Every row belongs to one group in each of 3 separate groupings. Each group adds its own fixed numbers to the row, and there is some noise. The rows also spread widely along 13 directions, which tell nothing about the answers.
In the rows, zero is written as 128.
Some rows, each with its group in each grouping after it:
138,131,129,126,124,136,126,119,120,132,130,128,147,126,116,133,128,115,119,117,153,110
(2) k274 sib
123,134,130,125,88,130,117,117,104,118,109,127,111,100,104,110,157,131,142,132,152,100
(0) k274 Bef
116,138,125,104,123,128,156,104,132,141,167,119,119,110,122,139,152,113,119,139,98,160
(1) k317 mita
140,151,134,115,135,123,136,130,128,143,136,115,131,116,139,145,132,97,123,124,141,120
(2) k731 mita
100,123,125,129,123,128,121,117,131,123,132,139,117,114,126,124,142,131,114,129,119,134
(1) k565 Bef
113,140,122,176,101,126,105,75,118,128,139,117,152,133,144,121,81,148,80,101,137,143
(0) k317 sib
133,146,136,154,81,146,136,105,106,126,87,130,144,110,127,137,102,116,117,134,163,112
(0) k480 mita
134,150,124,160,134,161,140,137,115,134,139,145,151,134,126,115,159,134,119,98,136,129
(2) k480 Bef
148,126,113,115,121,114,100,93,104,136,146,117,130,108,133,91,142,116,117,118,128,125
(1) k731 mita
105,138,116,136,125,141,121,150,118,140,134,141,139,123,142,142,147,156,133,143,162,142
(1) k565 Bef
126,147,155,134,136,107,89,131,123,124,131,123,126,124,126,126,139,107,115,96,143,121
(2) k731 mita
118,130,126,134,111,121,142,115,119,122,120,132,126,108,137,130,139,115,135,138,133,123
(1) k731 Bef
123,129,135,130,122,128,139,125,112,134,123,128,132,123,136,136,141,119,129,123,129,135
(2) k731 sib
103,153,160,144,80,108,103,118,118,133,107,115,100,111,141,151,122,109,105,113,134,145
(1) k274 sib
143,129,127,125,141,134,134,111,111,122,138,136,141,122,124,106,146,114,130,112,117,118
(0) k731 mita
159,98,130,130,145,143,112,115,111,127,111,144,135,152,106,89,135,157,136,103,79,176
(1) k480 Bef
126,110,118,120,145,134,119,122,134,134,103,132,135,136,137,134,89,156,119,141,134,135
(1) k565 mita
117,127,125,131,131,124,122,122,110,123,129,138,127,121,127,108,159,137,140,121,122,127
(0) k274 Bef
110,123,121,129,118,137,131,105,135,122,132,137,130,121,124,128,113,137,110,132,126,131
(1) k274 mita
131,120,128,115,132,146,139,132,125,137,94,142,125,120,137,137,120,109,121,135,125,115
(2) k274 mita
145,144,95,109,134,135,106,109,122,142,164,111,126,114,139,99,137,145,125,129,134,121
(0) k317 mita
116,154,123,136,122,125,138,128,143,131,155,124,135,117,143,145,126,132,139,138,141,143
(2) k565 Bef
114,133,121,151,128,139,99,131,131,115,114,138,123,130,144,113,123,143,109,112,148,105
(1) k480 sib
136,155,117,138,86,165,130,116,119,142,127,128,123,108,128,128,126,125,101,128,142,130
(1) k480 mita
119,144,116,117,88,117,164,95,113,140,124,101,124,96,131,137,132,131,144,166,154,131
(1) k480 mita
149,118,130,104,131,141,109,125,104,152,108,127,116,127,123,115,133,136,120,123,112,149
(1) k565 mita
137,112,113,137,169,158,148,131,160,88,114,163,126,145,142,108,96,141,146,122,88,102
(0) k565 sib
126,146,148,95,125,109,135,134,142,150,128,110,128,110,133,188,112,81,116,144,146,140
(2) k731 mita

New rows, each followed by its group in each grouping:
136,113,106,109,111,151,132,107,109,139,113,134,126,113,125,110,135,137,124,147,125,133
(1) k480 mita
135,124,122,112,137,139,140,129,119,135,122,140,128,120,140,125,138,128,145,143,114,141
(1) k565 mita
124,149,106,143,99,170,109,135,126,132,125,149,121,110,154,119,130,134,105,132,144,123
(1) k480 mita
106,147,132,126,98,107,118,111,143,118,129,121,108,101,145,139,113,114,127,144,137,126
(1) k274 mita
127,142,120,144,153,137,149,128,140,128,134,133,140,126,146,129,124,120,123,119,133,108
(2) k565 Bef
165,127,93,107,138,161,139,118,133,148,141,128,143,135,139,122,93,156,131,140,116,146
(0) k274 mita
156,133,128,121,138,152,106,141,129,156,113,130,153,142,134,152,83,140,109,126,146,153
(2) k565 mita
134,136,126,117,142,116,148,121,130,130,153,126,127,126,135,123,147,127,152,125,93,159
(0) k274 Bef
143,121,126,113,114,125,121,99,130,141,119,118,139,125,124,141,86,128,114,138,127,152
(1) k274 mita
135,133,123,133,117,129,117,105,122,106,112,120,128,117,108,99,122,145,142,127,159,89
(0) k480 mita
125,110,114,105,132,151,121,130,122,145,124,146,143,126,124,140,127,134,111,143,137,139
(1) k274 mita
147,142,120,108,157,131,159,133,157,136,146,116,121,123,134,143,123,107,130,127,108,125
(2) k731 Bef
133,99,134,122,147,120,143,104,94,142,115,124,164,143,96,122,146,150,137,122,126,161
(0) k480 Bef
114,136,166,129,130,136,132,138,130,118,91,135,81,125,115,126,153,112,117,102,89,135
(1) k480 mita
124,108,133,115,96,147,128,115,86,140,109,145,138,117,110,136,149,130,128,138,128,153
(0) k565 sib
84,120,134,143,124,96,115,114,129,122,130,138,141,122,147,141,134,130,124,136,127,170
(1) k480 Bef
124,99,109,108,130,146,132,116,125,122,131,162,143,123,138,127,132,121,132,143,101,142
(0) k274 sib
133,104,108,133,104,163,134,99,70,136,135,161,171,122,112,97,158,159,138,135,126,162
(0) k565 mita
147,140,122,138,154,141,146,126,140,129,123,127,135,139,146,120,110,136,130,119,117,130
(1) k480 mita
115,128,124,127,142,147,143,133,123,137,115,134,110,130,133,116,139,151,123,120,118,124
(2) k274 mita
137,108,160,130,130,158,150,121,101,132,115,150,149,152,74,129,141,152,136,109,95,187
(2) k565 mita
128,128,135,109,124,134,158,130,124,149,104,117,144,123,109,178,109,130,133,155,154,137
(0) k565 Bef
94,103,112,132,123,138,180,86,134,106,136,138,143,113,92,124,140,136,131,149,130,105
(2) k317 Bef
142,137,116,124,111,173,119,124,133,136,108,121,100,125,107,115,106,162,109,124,132,115
(2) k317 mita
127,139,136,138,137,126,124,126,108,125,125,135,103,121,152,87,162,132,145,105,95,136
(2) k565 mita
141,142,131,109,119,136,168,136,109,151,114,123,104,103,142,130,178,96,152,138,98,143
(2) k480 Bef
123,88,142,133,163,123,138,101,148,108,92,138,140,158,107,127,76,155,119,120,94,155
(1) k480 mita
157,122,114,118,88,150,126,108,108,136,106,135,139,105,113,122,124,112,127,143,143,117
(1) k274 Bef
123,156,134,112,92,111,96,122,132,145,124,95,88,106,144,147,116,124,116,136,138,140
(1) k317 sib
148,120,116,110,136,138,135,111,110,141,150,122,143,131,108,109,141,149,135,123,121,148
(2) k731 mita
123,117,116,125,116,145,139,106,124,122,97,131,118,120,125,115,110,149,126,140,122,123
(0) k480 mita
139,171,132,173,110,122,119,104,127,120,145,116,130,123,157,109,105,126,113,96,129,129
(1) k731 mita
145,156,150,128,166,92,136,110,125,137,158,91,137,133,115,126,150,105,130,90,117,132
(0) k317 Bef
142,147,128,106,111,135,121,122,125,138,145,120,116,118,116,128,133,136,135,129,121,149
(0) k274 mita
154,144,124,137,127,117,140,95,116,159,122,93,142,132,152,136,90,116,99,109,135,129
(1) k274 sib
98,130,135,117,132,102,149,127,134,130,102,107,96,117,153,151,122,128,134,144,134,116
(1) k731 sib
123,160,124,155,101,163,169,118,107,140,121,128,106,113,145,109,148,137,120,113,117,120
(2) k274 mita
127,130,131,109,141,108,119,110,140,123,145,114,122,119,113,127,127,127,133,125,120,133
(0) k565 Bef
128,133,122,128,132,131,138,125,114,145,137,120,139,130,121,128,145,148,130,125,141,141
(1) k274 Bef
155,132,105,112,127,172,92,144,123,164,119,132,114,132,151,128,110,143,87,117,124,139
(1) k565 sib
121,137,135,155,135,130,130,116,117,124,144,137,162,145,131,133,123,138,122,102,134,143
(0) k274 sib
128,126,135,139,108,130,120,104,126,106,125,138,135,123,107,110,117,139,141,123,133,128
(2) k274 mita
142,123,121,124,117,138,111,112,117,155,115,126,135,134,142,131,92,146,104,126,116,172
(1) k274 mita
156,152,131,116,136,137,126,134,136,129,125,120,144,123,121,145,105,115,138,133,162,100
(0) k565 mita
123,136,151,140,115,122,134,128,130,116,122,140,149,136,118,152,113,137,150,135,136,162
(1) k274 mita
143,135,127,112,134,125,128,125,137,135,125,113,121,127,119,135,114,136,137,129,127,132
(0) k274 Bef
145,114,122,95,159,146,154,112,139,116,146,131,125,125,83,109,147,126,134,127,106,107
(1) k565 mita
105,147,112,142,156,124,116,129,135,129,147,121,105,121,152,99,152,144,107,104,130,99
(1) k565 Bef
116,147,125,159,108,128,131,125,116,121,119,136,138,114,149,122,145,127,139,130,152,124
(1) k480 Bef
127,136,133,132,108,145,137,128,115,123,103,142,120,115,138,130,123,134,146,141,124,135
(0) k565 mita
140,149,138,160,146,160,124,141,157,93,137,163,119,145,135,105,117,134,131,92,85,133
(1) k274 mita
129,141,104,153,121,140,129,109,119,120,145,139,115,112,156,75,149,142,136,113,102,124
(2) k565 Bef
100,125,123,105,117,105,108,113,137,130,133,126,118,105,144,143,118,122,123,157,135,143
(1) k565 mita
127,153,127,137,128,167,165,149,138,120,120,143,128,125,128,151,132,120,132,127,146,88
(0) k274 sib
102,142,125,142,109,135,122,125,122,136,124,123,92,125,150,117,136,158,113,114,115,142
(1) k274 sib
138,155,132,129,90,140,130,90,143,112,151,123,115,105,111,123,101,116,117,121,108,133
(0) k565 mita
118,129,103,125,116,145,147,99,138,135,124,123,117,110,147,122,94,141,107,144,123,119
(2) k565 mita
90,132,124,127,132,119,111,120,158,112,133,135,102,115,151,132,115,129,113,138,115,128
(1) k317 mita
126,115,103,135,116,126,119,101,122,122,145,144,159,118,140,114,121,142,139,146,131,152
(1) k565 Bef
162,130,121,126,139,169,200,105,134,112,111,125,147,131,81,121,113,136,147,133,131,86
(0) k480 mita
139,120,142,130,135,108,135,93,118,123,120,112,123,137,125,112,106,140,137,108,91,151
(0) k565 sib
101,106,122,142,138,122,141,110,120,109,101,152,141,119,151,123,122,120,123,139,133,106
(1) k731 mita
147,118,143,103,115,140,152,114,100,146,118,133,118,121,111,122,157,116,138,127,79,173
(1) k274 mita
132,136,141,128,132,140,130,146,120,133,87,135,115,126,137,131,129,124,135,124,136,111
(2) k274 mita
142,142,142,122,140,134,119,137,109,141,137,115,131,144,108,125,156,147,134,100,129,152
(0) k480 sib
110,148,119,145,105,148,158,116,107,118,142,148,144,100,133,121,164,113,135,139,152,103
(1) k565 mita
137,124,134,142,147,140,105,130,130,111,122,146,157,152,111,120,103,160,135,112,144,129
(0) k274 mita
138,161,124,143,139,149,136,143,143,118,134,133,126,125,141,128,124,121,123,114,146,93
(1) k731 mita
142,129,127,153,166,153,148,133,119,131,137,151,173,155,138,120,122,149,136,108,123,149
(2) k565 mita
136,156,117,124,133,134,128,140,129,144,160,133,136,120,157,136,146,117,134,125,118,153
(0) k274 Bef
134,131,117,112,150,137,139,118,150,130,148,129,139,128,125,136,120,120,117,130,123,131
(1) k480 mita
109,145,135,158,86,131,129,120,86,148,109,138,121,117,181,130,136,136,130,124,108,180
(0) k565 sib
102,128,134,132,134,143,118,145,124,113,126,158,120,124,129,121,157,141,137,129,128,130
(1) k565 mita
130,135,125,135,146,113,117,130,135,115,129,126,121,128,141,103,141,141,155,120,121,130
(2) k480 Bef
159,114,116,79,175,136,136,121,156,131,146,124,120,131,114,119,116,121,134,130,91,127
(2) k565 mita
121,138,110,137,133,150,144,104,119,127,166,141,150,114,126,107,152,119,108,115,134,108
(2) k565 mita
131,145,105,112,127,156,135,148,98,159,153,140,129,111,160,123,191,114,126,130,133,129
(1) k274 sib
150,131,125,131,124,127,124,108,104,143,116,127,155,125,146,127,105,127,133,132,135,144
(0) k565 mita
106,151,131,171,114,123,116,123,134,108,114,140,153,122,154,140,95,127,121,129,183,95
(1) k274 mita
152,134,132,134,122,134,144,102,126,121,116,126,135,121,126,119,104,117,134,128,119,122
(1) k565 mita
154,139,120,132,153,140,149,135,145,122,148,139,150,133,136,130,123,116,142,120,117,131
(2) k731 Bef
155,134,109,85,155,140,152,124,133,153,138,106,117,119,123,124,143,119,128,136,121,119
(1) k480 mita
107,120,118,117,138,125,111,121,126,129,118,134,110,119,152,116,122,146,121,135,118,131
(0) k565 mita
143,136,134,127,115,129,132,116,129,136,113,125,136,119,144,150,95,104,114,132,129,139
(1) k731 mita
132,139,146,154,160,105,136,137,138,105,138,145,160,140,147,133,129,117,166,119,120,147
(1) k565 Bef
123,139,128,106,150,124,163,134,136,140,137,117,109,119,147,136,144,119,140,134,106,135
(2) k731 mita
119,125,93,132,109,142,166,100,109,147,126,126,130,102,155,117,135,130,118,145,128,121
(2) k731 Bef
131,138,132,138,110,132,118,108,100,135,139,134,149,121,121,115,147,123,120,116,139,141
(1) k274 mita
116,102,113,129,150,138,126,128,148,110,124,169,165,141,148,141,93,143,139,152,124,148
(1) k274 mita
